The groups are shells around one centre, one inside the other: the same stretched ball of 7 dimensions in 6 sizes.
In the rows, 128 means zero.
Known rows, each followed by its group:
[139 146 137 112 122  99 151  97 124 186 101 138  97 141 107 126  58 139
 169 128 111 161 101 113 144] => j_902
[138 121  82 131 151 145 158 147 147 128 123  91 138 114 130 171 142 146
 119 103  95 130 129 111  96] => j_904
[125 161 168 133  98 100 145 165 142 153 161 126  72 152 121 157  88 161
 149 164 113 122  91 119 119] => j_740
[121 129 115  90 148 145 119 130  82 141  80 144 129  97 132  80 102 109
 114 124 100 119 113  89 129] => j_904
[ 95 185 118 157 130 146 133 164 157 129 135 114  99 129 112 132 117 128
 122 163 140 107 159 102  99] => j_902
[136 151 125  82 136 122 145  92 101 173  63 157 141 124 110  95  70 134
 154 103  86 168 120  88 153] => j_904
[134 129  97 193 130 135 200 188 192 121 188  87 133 125 141 247 159 175
 110 143 119 124 145 165 124] => j_80
[151 145 118 145 124 108 208 119 170 164 128 120 154 142 116 211 104 180
 159 105  99 182 136 145 163] => j_979
[128 124 132 186 117 113 184 173 156 147 183 121 100 121 143 205 114 152
 118 177 143 116 117 178 160] => j_80
[140 172 139 122 118 107 188 103 160 160 106 123 148 153 103 174  91 170
 175  96 109 179 135 115 149] => j_740
[116 126  92 145 153 153 150 145 114 141 110 140 138  89 138 127 118 114
  99 148 123 118 147 131 152] => j_904
[127 167 149  56 130 123 120  97  92 148  57 141 133 133 107  70  80 128
 161  88  91 148 104  55 115] => j_813
[115 140  63 154 164 175 164 159 145 120 110 120 170  90 133 156 153 130
  90 125 106 126 183 120 132] => j_740
[115 138 155 121 128 121 135 131 116 112 126  95 104 121 134 124 117 112
 139 123 169  91  93 112 103] => j_904
[137 151 125 149 118 104 170 127 160 177 138 123  96 147 109 174  80 159
 158 144 113 157 120 133 137] => j_813
[119 127 155 138 127 115 160 122 105 137 122 134 121 107 140 130  97 111
 132 144 171 110 105 149 170] => j_813
[116 124 154 149 117 121 152 175 106 138 155 152 103 104 153 144 106 129
 105 182 137  97 102 155 170] => j_813
[103 167 104 135 148 161 142 149 140 106 106 107 147 110 122 128 142 122
 115 120 134 111 164  94 102] => j_904
[140  82 159 108 128 112 154 142  75 127 130 133 125  94 166 136 113 121
 116 129 134 100  58 148 164] => j_80
[133 147 144 177 106 107 197 173 174 147 182 122 113 142 132 222 114 178
 135 162 124 136 123 166 159] => j_979
[124 116 114 110 156 144 148 112 108 101  92  88 156  97 140 124 141 104
 126  82 155 104 115 108 109] => j_740
[146  92 137 114 132 105 158 112  88 169 112 145 113 105 144 131  79 123
 134 133 122 134  75 147 174] => j_740
[103 128 151 148 132 134 152 148  93 123 126 150 129  86 152 116 110  99
 103 168 177  89 122 154 183] => j_902
[136 112 144  53 144 118 114  82  53 153  53 142 123 104 130  53  74  97
 147  92 114 128  69  81 134] => j_979
[123 120  72 209 147 153 194 188 181 120 178  95 138 101 146 229 163 150
  89 158 135 112 167 174 136] => j_80
[135 123 100 184 135 128 193 155 179 129 168  81 127 123 136 225 143 153
 125 132 144 124 136 162 125] => j_902
[121 195 121 133 125 115 158  94 166 176  95 123 113 156  83 136  70 146
 177 120 124 172 156  96 124] => j_80
[128 149 120 175 126 118 187 141 181 136 157  88 120 138 121 207 124 155
 145 131 151 133 138 149 125] => j_813
[111 115 131 145 136 149 155 189  92 117 140 162 143  77 166 135 134 121
  74 175 125  90 125 153 183] => j_979
[128 154  79 135 155 139 159  93 157 153  86  95 139 125 101 144 107 128
 151  93 127 156 158 101 107] => j_902
[136 169  77 126 146 141 163 116 174 156  95 101 143 141  95 164 114 160
 152  91  79 172 163  85  94] => j_902
[112 155 196 122 105 106 146 143 113 112 141 118 105 132 136 130 106 126
 147 140 175  93  85 124 135] => j_740
[117 148 118 190 122 138 192 197 164 135 176 141 135 113 143 208 134 164
  98 181 119 124 159 170 175] => j_979
[142 142 125 134 128 104 175  94 157 159 117  93 117 145 109 172  92 146
 173 100 138 156 113 124 122] => j_979
[112 203 145 134 112 116 146 129 173 145 125 104  96 164  91 145  94 153
 171 129 131 141 140  87  92] => j_80
[107 131  94 139 164 163 147 128 124  95  99  89 156  89 137 126 153  95
 108 105 168  94 152 113 108] => j_979
[115 136 146 148 121 117 138 156 133 128 156  99  78 126 134 147 112 123
 130 158 161  89  97 130 106] => j_902
[125 160  82 133 152 144 152 112 163 138  97  85 134 131 102 148 122 135
 147  93 119 145 157  90  84] => j_813
[154 112 159 116 106  97 180 160 114 161 150 154 122 128 147 182  95 176
 133 141  77 147  74 150 178] => j_979
[116 183 148 137 117 122 167 134 156 132 123 119 134 143 111 156 109 151
 153 125 136 138 143 112 131] => j_904
[150 126 114  84 144 127 167 100 104 159  70 146 171 114 125 130  97 147
 143  82  73 172 117 103 161] => j_813
[144 171  79 110 146 136 171 102 170 161  80 107 160 146  91 163 108 169
 163  72  65 191 162  79 103] => j_740
[108 117 111 140 150 161 146 172  91 117 119 153 149  72 159 119 135 107
  75 160 128  93 138 138 167] => j_80
[153 124 127  52 140 119 134  95 100 141  70 104 138 132 119 112 103 141
 161  55  75 151  77  64  89] => j_740
[125 102  80 198 154 153 202 171 146 126 156 126 165  78 159 207 152 133
  79 157 144 116 164 191 187] => j_740
[125 135 106  68 159 149 118  97  75 142  44 141 152  96 122  60  98 102
 128  89  97 136 122  68 124] => j_979
[ 99 193 138 104 133 136 113 111 126 131  82 113 108 136  98  78  95 109
 155 118 146 119 139  63  87] => j_904
[144 149 129  54 137 120 137  85  93 168  49 150 148 130 107  88  73 141
 163  77  65 175 105  66 134] => j_902
[126 113 133 176 122 122 178 181 136 133 177 127 111 106 155 192 125 143
 103 175 142 103 113 176 165] => j_904
[ 85 170 138 155 131 150 121 171 137  93 142  96  97 114 130 118 139 103
 111 160 182  66 140 107  87] => j_80
[127 178 171  71 109 111 131 129 108 150  93 149 118 149 110 101  80 155
 161 115  81 148  97  70 124] => j_740
[120 182 130 113 123 115 130 108 142 172  98 125  89 151  91 111  68 137
 168 130 111 151 126  80 103] => j_813
[107 125  91 185 156 162 179 161 146 100 141 102 161  83 149 177 163 113
  89 141 173  95 169 161 147] => j_902
[147 121 127 157 119 106 185 155 169 139 172  86 108 141 133 221 125 171
 142 126 120 132  99 149 116] => j_979
[116 156 121 186 128 139 201 170 175 114 161 112 157 118 136 212 148 156
 115 144 150 124 167 162 159] => j_80
[107 132 156 123 135 140 149 144  82 110 109 151 151  86 153 104 120 102
 104 143 161  93 119 134 177] => j_813
[122 139 156  93 121 121 114 152 106 119 126 105  89 129 132 111 112 129
 136 125 118  95  75  84  82] => j_80
[120 162 146 124 125 114 157 102 118 165  96 150 123 126 113 115  71 126
 154 135 139 147 128 121 167] => j_813
[105 184 132 179 120 131 170 157 187 116 158  89 115 142 114 186 132 146
 140 146 166 114 160 129 108] => j_902
[146 117  75 177 142 134 199 160 179 148 157 101 140 120 133 229 138 170
 118 130  97 149 146 158 137] => j_904

New rows, each followed by its group:
[121 163 112 131 143 142 171 116 148 123  97 108 166 122 116 151 127 136
 141  95 135 142 159 109 129] => j_904
[135 182 106 128 129 122 164 118 190 148 116  80 123 165  90 179 112 171
 174  89  99 166 144  84  74] => j_740
[134 173 106 155 128 131 194 144 193 138 136 100 154 147 109 212 132 181
 148 106 101 164 164 121 121] => j_979
[152 120 109 118 125 115 152 159 142 165 143 115  94 138 126 176 103 172
 135 130  57 147  91 112 103] => j_979
[133 129 174  68 117 107 122 125  79 136 102 131 106 127 134  94  89 129
 148 112 110 115  58  88 119] => j_904
[128 161 123 105 130 135 143 147 143 125 114 105 129 138 116 145 125 156
 140 102  88 134 123  80  87] => j_813
[132 168  83 171 133 134 185 151 206 145 148  86 128 149 105 218 131 177
 143 121 100 157 166 121  97] => j_80
[103 147 122 159 144 138 158 113 129 127 110 113 131 103 127 127 112  96
 129 138 193 107 149 139 148] => j_902
[140  84 152 105 134 115 158 126  66 140 111 150 136  88 162 122 100 115
 117 128 133 113  70 150 186] => j_979
[ 95 156 141  93 143 151 102 128  74 118  75 143 124  95 129  48 105  84
 116 134 146  91 123  79 123] => j_902
[115 205 124 159 116 125 170 145 199 144 140 100 116 163  93 184 111 170
 160 132 121 151 166 104 101] => j_740
[ 92 197 132 106 136 142 105 109 119 138  73 127 105 129  96  60  87 100
 149 130 146 118 148  61  95] => j_80
[106 191 151 116 125 126 145 106 131 138  89 130 132 136 104 105  91 124
 159 119 150 136 144  91 133] => j_904
[116 153 111 129 135 149 143 172 121 141 119 154 131 108 131 130 116 142
 103 156  84 127 144 109 142] => j_979
[110 148 181  76 125 113 105  97  72 129  80 125  97 120 124  53  79  89
 157 116 167  97  75  81 114] => j_80
[122 113  87 186 151 150 187 162 148 123 148 113 151  88 150 191 147 128
  92 149 149 112 156 171 161] => j_904
[130 151 122 135 128 121 156 135 166 125 139  71 108 146 115 176 126 150
 153 106 132 124 115 105  76] => j_80
[138 131  99 170 132 137 203 175 155 152 151 149 161 109 141 211 128 174
 103 151  84 154 156 166 187] => j_979
[100 132 168 116 132 137 132 145  74 100 111 141 133  87 155  88 120  91
 106 146 177  74 104 126 158] => j_813
[136 152 156 118 115 109 176 129 133 145 121 134 141 137 125 162 100 160
 152 116 113 150 112 125 157] => j_904
[163 111 141  64 122  99 143 119  95 170 100 137 114 136 128 132  79 162
 156  95  50 160  56  93 126] => j_902
[103 175 114 163 139 146 170 132 153 131 113 127 150 114 117 146 119 125
 127 139 157 130 179 130 153] => j_904
[132 146 135  98 134 112 139  84 121 151  85 103 113 136 108 113  85 121
 171  91 137 140 101  91 106] => j_904
[131 124 133 142 131 112 170 116 123 157 122 130 121 114 131 150  92 128
 140 136 147 134 112 149 167] => j_904
[113 172 135  69 145 145 122  99 100 114  54 117 155 120 111  72 113 112
 150  74 122 128 129  54  99] => j_740
[104 126 144 167 135 130 160 135 111 123 135 127 120  91 148 133 113  93
 113 164 203  87 126 165 172] => j_740
[127 118 182 101 117 111 146 145  90 105 132 117 123 114 154 131 121 126
 131 119 149  91  66 124 136] => j_979
[118 117 164 109 120 131 126 193  85 104 149 134 108 101 163 123 133 129
  96 156 116  74  75 118 126] => j_740
[130  84 132 115 142 141 153 169  68 119 124 156 151  71 175 127 131 119
  81 145 111  96  93 148 180] => j_80
[113 135 101 121 160 147 138  93 105 134  71 117 142  94 123  92 107  88
 129 109 159 119 141 107 132] => j_80
[133 110 103 175 138 148 200 200 155 104 175 112 166  97 163 228 174 166
  84 140 110 112 141 171 156] => j_979
[101 136 121 163 147 146 159 132 120 115 119 119 140  90 141 130 127  94
 109 147 192  94 149 148 157] => j_813
[123 177 109 135 131 137 158 147 181 120 129  79 130 149 106 177 138 162
 148 101 109 137 148  88  71] => j_740
[152 110  98  99 142 127 156 129 102 180  94 160 137 108 131 134  87 150
 124 122  49 165 108 116 162] => j_80
[157 117  80 116 149 137 184 131 145 150 106 115 168 119 128 188 128 171
 130  83  57 171 130 116 132] => j_813
[128 109 155 118 119 124 144 184  88 131 148 155 113 101 161 137 114 139
  99 165 101  99  80 138 160] => j_902
[148 121  96 133 146 117 179  87 142 170  98 110 138 123 116 164  93 138
 156  97 122 166 125 132 144] => j_979
[121 132  92 185 139 149 177 192 174 111 175  91 130 112 143 213 163 153
  97 149 126 105 150 149 112] => j_813
[103 172 129 154 128 126 134 128 157 134 131  88  81 138 107 132 104 115
 150 144 173 106 134 106  86] => j_80
[158 156 148  93 106  87 163 115 148 183 118 125 102 170 102 167  69 188
 185 102  60 183  85  94 118] => j_740
[128 113  96 173 146 154 200 183 144 112 152 127 179  87 160 207 163 151
  82 139 118 119 156 171 175] => j_80
[136 150 116 161 125 119 198 137 165 161 137 132 144 131 121 198 105 167
 141 134 111 163 149 151 169] => j_904
[153 138 108  74 146 119 152  76 129 152  65  95 148 139 103 131  99 146
 175  48  86 172 107  72  94] => j_740
[151 119 112 126 126 110 158 144 140 174 139 122  96 135 125 173  92 164
 140 134  74 151  93 123 123] => j_813
[158 131 149  45 124  98 136  87  94 170  71 130 121 145 112 106  70 152
 178  70  63 169  63  69 114] => j_80
[147 119 139 111 118 104 158 142 109 178 126 159 107 125 133 146  77 157
 136 145  75 151  85 130 165] => j_813
[ 98 186 134 183 118 137 165 178 177 120 164 112 112 134 120 177 129 146
 123 170 156 108 164 134 124] => j_902
[110 110 149 147 133 134 150 160  99 104 145 119 120  89 161 135 133 102
 100 155 180  72 101 153 151] => j_904
[ 89 175 146 135 127 142 118 154 109 130 116 148 100 110 124  84  99 103
 116 176 154  93 139 105 134] => j_80
